The rows of a group lie close to one hidden flat surface of 12 dimensions, which passes through zero. Surfaces can cross.
Some rows, each with its group after it:
[  2.8 -20.8  -3.4   5.7   3.4   6.8 -18.1  10.9  20.9  26.1  15.4  19.2
  -1.8 -36.5   8.9   5.1  26.0]
k606
[ 2.3  3.3 44.7 20.1  7.0 -7.7 24.2 -5.7  4.9  4.4 16.7 31.7  4.3 -1.0
  6.8 16.6 26.6]
k636
[  4.3   6.2  13.4  -9.2 -12.4  12.5 -11.2 -17.1  -9.3  -9.7  30.0  36.5
  -9.9  -5.7 -12.2 -11.8  14.3]
k55
[ -5.5  -5.4 -18.7   9.0 -28.4 -20.0 -32.1 -12.3  25.7  15.6  21.2  13.4
  -5.3 -23.0 -16.7 -13.9 -46.0]
k55
[-21.0  -5.9 -15.3 -12.2 -20.9 -10.9   0.5 -19.9  -7.9  -4.2  -2.6 -38.7
  13.1   7.5  -1.9  11.1 -44.3]
k349
[-13.2 -10.6  -6.5 -33.3  -6.1 -13.8  -8.3   5.8  -8.9 -15.1   1.1 -18.1
 -12.0 -14.4  29.2  16.3  -8.5]
k349
[ 20.1  -0.3 -39.3   1.3   5.1 -15.9  28.6  -8.4 -36.8  -4.5  -8.3 -17.1
  29.4   9.7  10.0  15.3  -6.4]
k349
[-12.3  -6.3 -14.5 -15.9   0.9   5.9   3.5  16.9 -10.7 -16.2  -9.7  16.1
  -6.2  20.2  43.3  33.4   7.9]
k636
[-15.7 -24.7  25.2  -4.9  21.8 -19.5  15.8 -19.2 -41.0  18.8  43.3 -12.6
 -25.1 -37.8  -4.1  12.1  45.5]
k349
[  2.5 -39.9 -49.1   8.0  38.7 -37.0  26.3 -26.4 -23.1  37.5   4.2   5.1
  -5.6  -5.7 -10.0  15.6   7.3]
k349
[ 26.3 -26.0  -4.4 -17.6  27.7  -0.4 -10.0   9.3  16.7  -8.9  34.8 -19.9
 -14.3 -13.9   3.0  20.8   3.9]
k606
[-12.7  24.2  14.8  27.1 -24.6 -20.8 -21.6 -28.1 -19.5 -12.5  31.5  19.7
  -3.5  19.9  24.2  -4.4  -5.6]
k606
[-27.4  24.1  17.6  11.8 -11.1  10.5   6.5 -37.6  -4.4  13.8   0.9  -1.3
   8.0  22.6 -39.2  -6.5 -22.8]
k606
[-11.0   7.8  -4.0   4.8   7.8 -13.4   5.5 -52.1   7.3  42.0  -3.3 -16.3
  29.3  -0.4 -46.1   5.3 -24.6]
k606
[-21.3 -24.9  22.3  27.8  19.5  -4.6  33.8  -0.7 -13.0  13.2 -55.7   1.6
 -16.4  42.1  22.6   9.6  18.1]
k55
[ -7.6  -2.7  29.8  25.3 -35.9  -1.0 -19.2   8.3  14.1  -0.6  28.1  23.3
 -15.5 -23.7  -4.6 -17.3 -19.2]
k349
[ 34.6  38.4 -13.0 -10.1  -2.0   1.8 -48.5  -0.8 -13.1  -5.8  15.3 -10.2
  20.1 -25.1  27.7  -4.7  22.6]
k636
[-27.9 -19.9  11.3  -5.8   1.9  -9.8   7.4  -1.7 -33.8   9.5  -2.6 -26.8
 -21.8  -5.7  23.2  18.6  15.0]
k636
[ 13.3  -4.2  10.8  -1.8  -2.0  -9.4  26.9  15.8  22.3 -26.0  19.8   4.4
   5.1 -29.9   2.3 -10.6   7.5]
k636
[-18.6  -1.5  15.2   8.4 -12.4   9.5  22.0  31.9 -17.9   1.1 -42.9   6.8
   0.5  -6.2  43.4   1.6  25.4]
k636
[ 40.7 -32.0 -11.7  24.7  19.8 -25.1  -2.9 -23.2  -7.8  -3.4   5.1 -21.4
  -0.3   9.4  14.3   0.0   7.1]
k55
[ -8.2  -5.7  22.9  -0.8  15.0 -16.9  25.2 -22.1   9.0  -0.1  17.6 -10.1
  -5.8   5.1 -18.6   3.7   4.6]
k636
[ 11.6 -49.3 -15.6  13.0  29.2  -2.7  12.9 -25.6   0.8  22.2 -25.0  -3.8
 -13.9  22.4 -15.5  -9.7  17.4]
k55
[ 14.9   5.7 -22.6 -11.9 -13.6   3.5  -5.1  21.0   2.4 -20.6   2.8  19.6
  14.7 -11.4  47.6  21.1  10.3]
k636
[  8.4   3.2  39.3  19.6  -9.7   8.1  24.7   1.3 -46.7 -17.3 -21.4  -9.6
  -5.6   5.0   7.6 -23.8  29.2]
k55
[-18.5  -2.6 -14.5   1.2 -32.1  12.8   9.1 -12.9 -12.9  23.9   8.0   1.8
  22.7 -19.1 -19.5  -1.4 -12.1]
k55
[-11.5  16.6  17.7  20.0  15.4  14.0 -13.6  20.6  46.4  41.5   7.5  10.2
  11.3 -17.6 -16.9   2.2  20.6]
k55
[ -1.2 -39.2   6.9  28.1  19.4 -19.3  28.0 -20.7 -22.6  29.6   4.9 -29.3
   1.1   7.7 -24.5  -6.4  17.9]
k606
[-14.3  15.3   6.1 -38.7   5.9  -2.8  29.6   1.8 -20.7  -3.5 -25.7  42.3
  11.2   2.7 -10.2  -1.2  24.5]
k606
[ 21.0  22.7   7.2  40.0   2.8 -29.1 -18.3 -27.8   7.8   2.8  -6.3   0.0
  16.3  15.0  12.4  -6.0  -7.4]
k606
[ 12.2   9.8  14.7   7.8  17.7  -2.0  12.7 -46.2 -14.4  -4.8  -7.8 -12.3
   0.2  36.7 -41.8 -19.5  -8.9]
k55
[ 14.4  -8.1  21.0  41.0   0.2 -34.0  -8.6  -5.8   7.0  -9.1 -16.8  12.6
 -18.5  13.2   9.9 -16.2 -24.6]
k55
[-38.7 -14.0 -18.7 -17.8 -14.3  18.9  21.1 -10.6 -40.0  -1.4   2.9 -32.0
   7.4  21.9  28.4  34.5  10.2]
k349
[ 16.8  29.3  12.4  33.1  -3.2 -18.7 -34.9   9.9  25.5  -9.6  43.0 -15.3
   9.7  -7.5  18.4   9.2 -18.2]
k55
[  9.4 -17.0  -9.4  24.5  38.1  -9.0 -19.5 -34.0   1.7  23.5  -5.5 -18.5
   0.9  23.1  27.7   9.8  43.8]
k55
[ -8.3  -8.9   5.1  52.2 -19.6  10.6   3.8   6.8 -18.8   6.9  -1.8   3.5
   1.2  23.7  14.4 -17.9  17.3]
k606
[-16.9 -21.7  32.7  22.5  -8.7 -12.3  15.1   1.0 -16.9 -10.1  10.4  -0.7
 -33.1   9.0  -2.9  -7.5  -5.1]
k606
[  1.8 -13.9 -17.2   7.5  -7.0  16.8  32.6   2.8 -25.1   6.2  -6.0 -19.3
  23.9  11.2   1.7  14.1   7.5]
k349
[ 29.5 -10.6 -43.4 -17.2  -4.8  11.9 -22.4  17.4  17.7   1.1  15.2  -9.7
   7.2 -25.2 -24.4 -15.5 -11.3]
k636
[-19.1   1.5 -14.7 -16.1 -25.3  18.6   3.4   0.3  -6.1  26.5  15.1  44.8
  21.8 -30.5   6.1  18.4  20.2]
k349
[  6.6 -36.3 -28.9  13.1  11.4  -0.6  33.7   2.9  18.9  -9.2   2.2  -0.5
  15.6  39.4  14.6  32.1  -1.4]
k636
[-52.5 -22.8 -21.4 -38.9 -33.8  24.2  28.0  18.4 -11.9  13.1 -14.3  -3.5
  -5.5 -35.0 -14.5  -7.5  -5.3]
k636
[ 25.4  24.5 -21.2 -35.9  29.1  -1.7   8.7 -22.0 -15.0 -15.9   0.2 -15.6
  22.5  24.1 -27.0  -3.0  11.7]
k606
[ -0.8   7.4 -16.5   5.8 -30.9  11.6 -17.3  15.1  14.8   2.6  22.4  51.5
  11.6 -17.9  16.8   5.4   0.1]
k349
[ 13.0 -43.4 -21.5  10.8  -6.8  15.6  12.4  19.8 -17.8  35.9  -7.6   7.3
   5.6   6.6 -20.1  19.0 -19.1]
k636
[-14.3  13.4  -9.7  -4.9 -27.6 -12.4  -6.7 -23.8   5.8  11.6  -3.5   0.4
  21.7  -5.5 -14.7  -0.7 -45.7]
k349
[-17.1 -40.4 -29.3 -14.7 -17.9   3.4  35.0  25.0  -9.7  -5.0 -12.4  16.6
  -3.5  10.6 -11.1  11.9 -24.1]
k606
[ 17.6  -6.5 -14.3  39.7   2.9   7.3 -23.8 -20.4  28.2  24.7  30.6   4.0
  17.7  11.3 -11.6   0.1   2.9]
k349
[-10.4 -32.1   3.2  18.2 -31.2  -5.3  26.2   8.6 -13.2  -5.8  20.9   0.9
  -7.8   4.0  -1.7   8.5 -37.8]
k636
[ 18.4   5.3  26.8  10.1   2.6 -15.5  -1.5  -0.6 -25.5  -9.3  50.3   8.6
 -11.9 -25.4   4.7   1.8  25.6]
k349
[-26.1  15.3  22.3  19.7 -18.3   2.6 -17.4 -15.1  23.1  28.4   1.4  40.3
  -3.9 -10.8  -5.0  -0.2  -7.9]
k606
[-31.3  36.3   9.2 -14.7  -8.3  39.2  -2.2   2.7   4.0  18.3  -4.7  -8.7
   6.5  -3.7 -41.2 -19.8   9.9]
k55

New rows, each followed by its group:
[ 48.3   1.0   7.3   8.0  22.2  -5.3 -27.2  -9.4  40.3  -3.6  11.5 -19.6
  18.5   0.6   0.3  -1.7   7.8]
k349
[-28.4 -39.3  -9.1  -2.8  15.4  -6.8   0.4  -8.9  19.1  22.4  10.6 -21.5
 -14.2 -22.9  15.2   7.8  33.1]
k636
[ 16.4  11.1  -0.8  14.9  -4.3 -12.0 -17.8 -35.8 -18.0 -36.6  15.6   7.7
  -7.4  44.8  26.0   2.6  -5.1]
k55
[-21.3   5.8  -6.0   3.7  16.4 -13.1   4.4 -31.3  22.9  19.0 -28.3 -27.6
   8.7  -3.0 -12.4 -19.6   9.7]
k636
[ -2.8  14.7 -16.8   7.6 -22.1  -3.1 -31.7   0.0 -12.8  21.7 -37.5   4.2
   8.9 -13.8   6.5 -12.4 -27.8]
k636
[ -3.2  14.7 -14.6 -16.0 -15.7  -1.8  19.6  -0.5 -22.9   5.2  -5.5 -17.5
  40.7 -18.3  11.3  22.9  -9.0]
k55
[  7.8 -24.6 -22.6  19.9  23.0   6.5  -3.9  -8.6 -11.0  21.2  -9.9 -41.9
   0.6  11.2 -22.3 -32.9  34.3]
k606
[  7.8 -14.2 -32.3  -0.5  -0.3 -18.3   2.2   6.0  -2.5   8.7  31.0  55.0
 -12.0 -20.9 -15.5   1.7  -8.1]
k349
[ 16.4   9.9   5.5   2.0 -35.4  21.8  -5.3  30.5 -53.5 -12.5  10.2  12.6
   9.5   3.6  26.4  19.4  -5.0]
k636
[  0.8  13.8   9.7 -14.0  -4.1 -16.1  32.1   1.7  15.6 -30.2   8.4  -1.2
  20.7 -28.9  29.7   3.7  25.6]
k636
[ -8.1  -3.5  -1.9  24.5 -23.2  22.1  -6.1   0.5 -54.4  32.9  -2.0 -15.2
  16.4   1.0  18.3  16.9  13.0]
k636
[-12.5   4.3  34.8 -16.3 -13.1  -6.2   4.2  -3.3  27.7 -11.7   1.0  27.4
   0.3  14.5  11.3  29.8 -29.4]
k349
[ 29.1  28.9  40.2 -45.3  -0.4   5.1   8.7   6.6  10.9 -34.7  23.9  15.4
  11.3 -14.6 -23.7   3.4  -5.8]
k349
[-17.7  -2.5  59.9   0.3  -2.1  17.1  26.4   3.0   5.4  10.4  14.3   9.4
  -2.0 -26.0   9.4  40.0   6.0]
k606
[  6.3   5.8  -5.9  -0.4 -28.0  14.0 -31.1  -6.6 -15.6  -1.7  63.9  37.6
   3.0  -0.7   3.8  26.0  -9.5]
k636
[-13.0  13.1  49.8  -2.1   4.9   0.0 -44.1 -14.7  50.7   8.3 -12.2  -4.9
 -15.4  -0.7   2.5 -14.5  -0.5]
k349
[-35.2   3.0  16.5 -26.3 -24.0  12.1  29.1   5.7 -25.3  -0.9 -27.0 -15.3
   2.1 -20.5  10.4  19.7 -17.6]
k606
[-11.1  -7.1  46.7 -20.4 -13.4 -17.5  11.8   3.8   8.2 -33.4   0.4  -9.2
 -16.0  12.2  13.7  18.1 -39.4]
k349
[-29.0 -18.3 -14.0 -23.1 -12.1  -6.5  10.9 -11.0 -40.1  10.7   4.3  -7.8
  -0.4   2.3  19.8  42.5 -17.2]
k636
[ -3.9  13.8   6.3  -1.1  -8.8 -18.4  14.7 -51.1 -14.6  14.0   2.5   8.2
  26.7   5.1 -19.4  13.3 -16.7]
k55
[  5.2  29.1  15.7 -18.7 -10.3  20.6  -9.5   9.9  11.2  -8.1  -9.6 -11.8
   0.1 -25.2  -9.7  -8.8 -15.8]
k606
[ -0.2  12.3 -16.3  -2.6 -19.4 -11.3   8.2 -13.0 -34.2   6.3  -5.3  -6.3
  35.9 -16.7  20.4   8.5  13.0]
k606
[ 42.4   1.3 -41.6  19.4  -2.7  -9.8  12.5  -1.8 -23.1   2.8  17.9   2.2
  35.6 -17.2  -7.2  -2.5  -0.8]
k349
[ 15.5  14.6 -20.0 -36.5  20.4   5.7   7.5 -21.8 -10.7 -19.5  35.2   9.2
  19.6  27.4 -11.1  24.1  17.6]
k606
[-12.5 -13.9  32.3  11.1   3.5 -25.8  -8.3 -12.7  25.6  15.1  -3.9  41.5
 -34.6 -12.9 -24.9 -21.8 -22.6]
k55
[-17.9  18.3  35.5   7.3   8.1   9.0 -16.4   3.9  15.7  -5.7 -15.5  -7.3
 -25.6   6.8  16.4  -4.7   5.4]
k606
[-13.1 -16.2  45.4  -1.8   4.9  13.9 -10.1   3.0  33.7  -3.6   9.0  -5.9
 -15.6  15.5  12.9  13.7  13.6]
k349
[ 17.9 -14.6   1.0   6.1  14.2  13.0   1.5  36.0  -2.9 -14.1 -27.1 -28.0
 -30.0  16.5 -26.6 -30.9 -19.1]
k636
[  0.0  22.9   4.5 -16.9  37.3  -4.0  -6.6 -35.5 -18.1  19.3 -20.3 -20.9
   6.5  19.0  -6.6   9.1  21.5]
k636
[  8.1  29.5  22.7  19.3   3.3  33.0 -17.8   7.2   1.2 -17.7   3.7 -30.2
   5.3  11.2  48.1  18.3  24.3]
k606
[ 21.5  -1.1 -21.9   5.7 -17.5  17.7   7.1  29.4  11.4 -21.2 -15.8 -13.9
   6.9  13.2 -15.2 -10.4 -38.9]
k606
[-35.6 -22.2  14.6   0.0 -11.4  30.9  -9.6   7.8  11.2  39.5  -7.5 -15.2
  -6.1 -23.8 -10.6 -13.4  22.3]
k349
[-26.6 -22.4  15.0  -7.5 -28.3  -7.2   1.8   9.4   3.3   2.8  -3.6  -4.5
 -13.7 -19.3   6.5   2.7 -30.5]
k349
[  9.1   7.9  28.8  30.5 -39.8  -3.0 -22.8 -10.3  41.6   8.4 -13.0 -19.3
  27.5   1.4  -6.6 -12.8 -55.4]
k349
[-46.7 -12.7   0.5  22.9 -16.4   1.6 -26.9  -6.6  28.3   5.1  16.7  15.4
 -27.3   4.4  23.9  -6.8   5.3]
k636
[-17.4  -0.1 -11.4  29.3  -0.5 -17.8   5.4 -20.1 -15.9  12.4 -27.5  -7.8
   3.4  20.0  13.9  -1.4 -11.6]
k349
[-36.2   7.8  -9.4 -16.5 -14.7   6.6 -12.7  -9.3  -4.3  18.8   7.2  42.7
  -3.0  -7.5 -14.8 -15.0  20.0]
k606
[ -9.3   2.9 -20.0 -21.4 -16.8  -0.4 -18.5 -24.0  -1.1  17.9  26.6   8.2
  27.8 -19.8  21.1  29.3   5.5]
k349
[  2.0   5.2  -4.0  22.9 -20.7 -19.3 -13.3  11.2  23.7 -27.7  -8.0  -5.8
 -13.5  -1.8  10.6 -27.4 -33.0]
k636
[  7.4 -26.6 -26.6   8.6  -8.4  28.1  -3.4  -7.8  14.4   4.7   1.9  60.2
  -0.1  28.1  -5.5   0.7  13.6]
k55
[  4.9  38.3  37.1   8.3   7.1  13.0  16.3   0.5  -4.3 -29.0   9.0 -14.8
   7.6   1.1   9.0 -12.9  48.9]
k636
[ 25.1 -16.9 -26.1 -11.1  30.6 -22.7 -18.5 -10.9  23.9  -8.8  20.9 -37.1
  -5.1 -12.2   1.2  -4.7   5.2]
k636
[ -0.4 -11.4  -7.2  23.2   4.7  -1.3  -3.7  -2.8 -24.2  14.2 -34.6 -12.7
  -4.2  35.3  14.4   9.8 -18.6]
k636
[-20.4   0.3   6.1  -4.5 -29.7   4.9  21.1 -39.3 -24.7   8.7  12.4  46.7
  17.3   5.1 -10.9  15.5  -3.8]
k55
[-11.1  15.6  16.9  16.4 -18.1  16.2  -6.6   5.6 -37.0  10.4 -26.6 -10.5
  -6.1   4.0  -3.6 -15.1  -4.1]
k636
[ 11.2  15.3 -36.7 -18.9 -23.7  35.5   9.2  20.7  -5.2 -37.3  12.3 -24.4
  22.8   9.7  -4.0 -11.0   0.1]
k636
[-28.2  21.2 -17.5 -18.2   9.4  19.4  -8.8   3.4  11.2  26.9 -15.8 -12.2
  16.3  -0.4  12.2  14.2  21.0]
k55
[38.9 -4.9  4.6 14.3 -1.5 21.3  5.1 29.7 -0.6 -6.6 13.1 33.1  9.1  7.7
  2.2 13.7  7.7]
k636
[ 22.3  37.6  19.1  26.8  -8.8  -9.1 -13.2 -25.6  13.1  21.9 -10.7   5.9
  38.2 -23.2   2.1  -1.8  -6.8]
k606
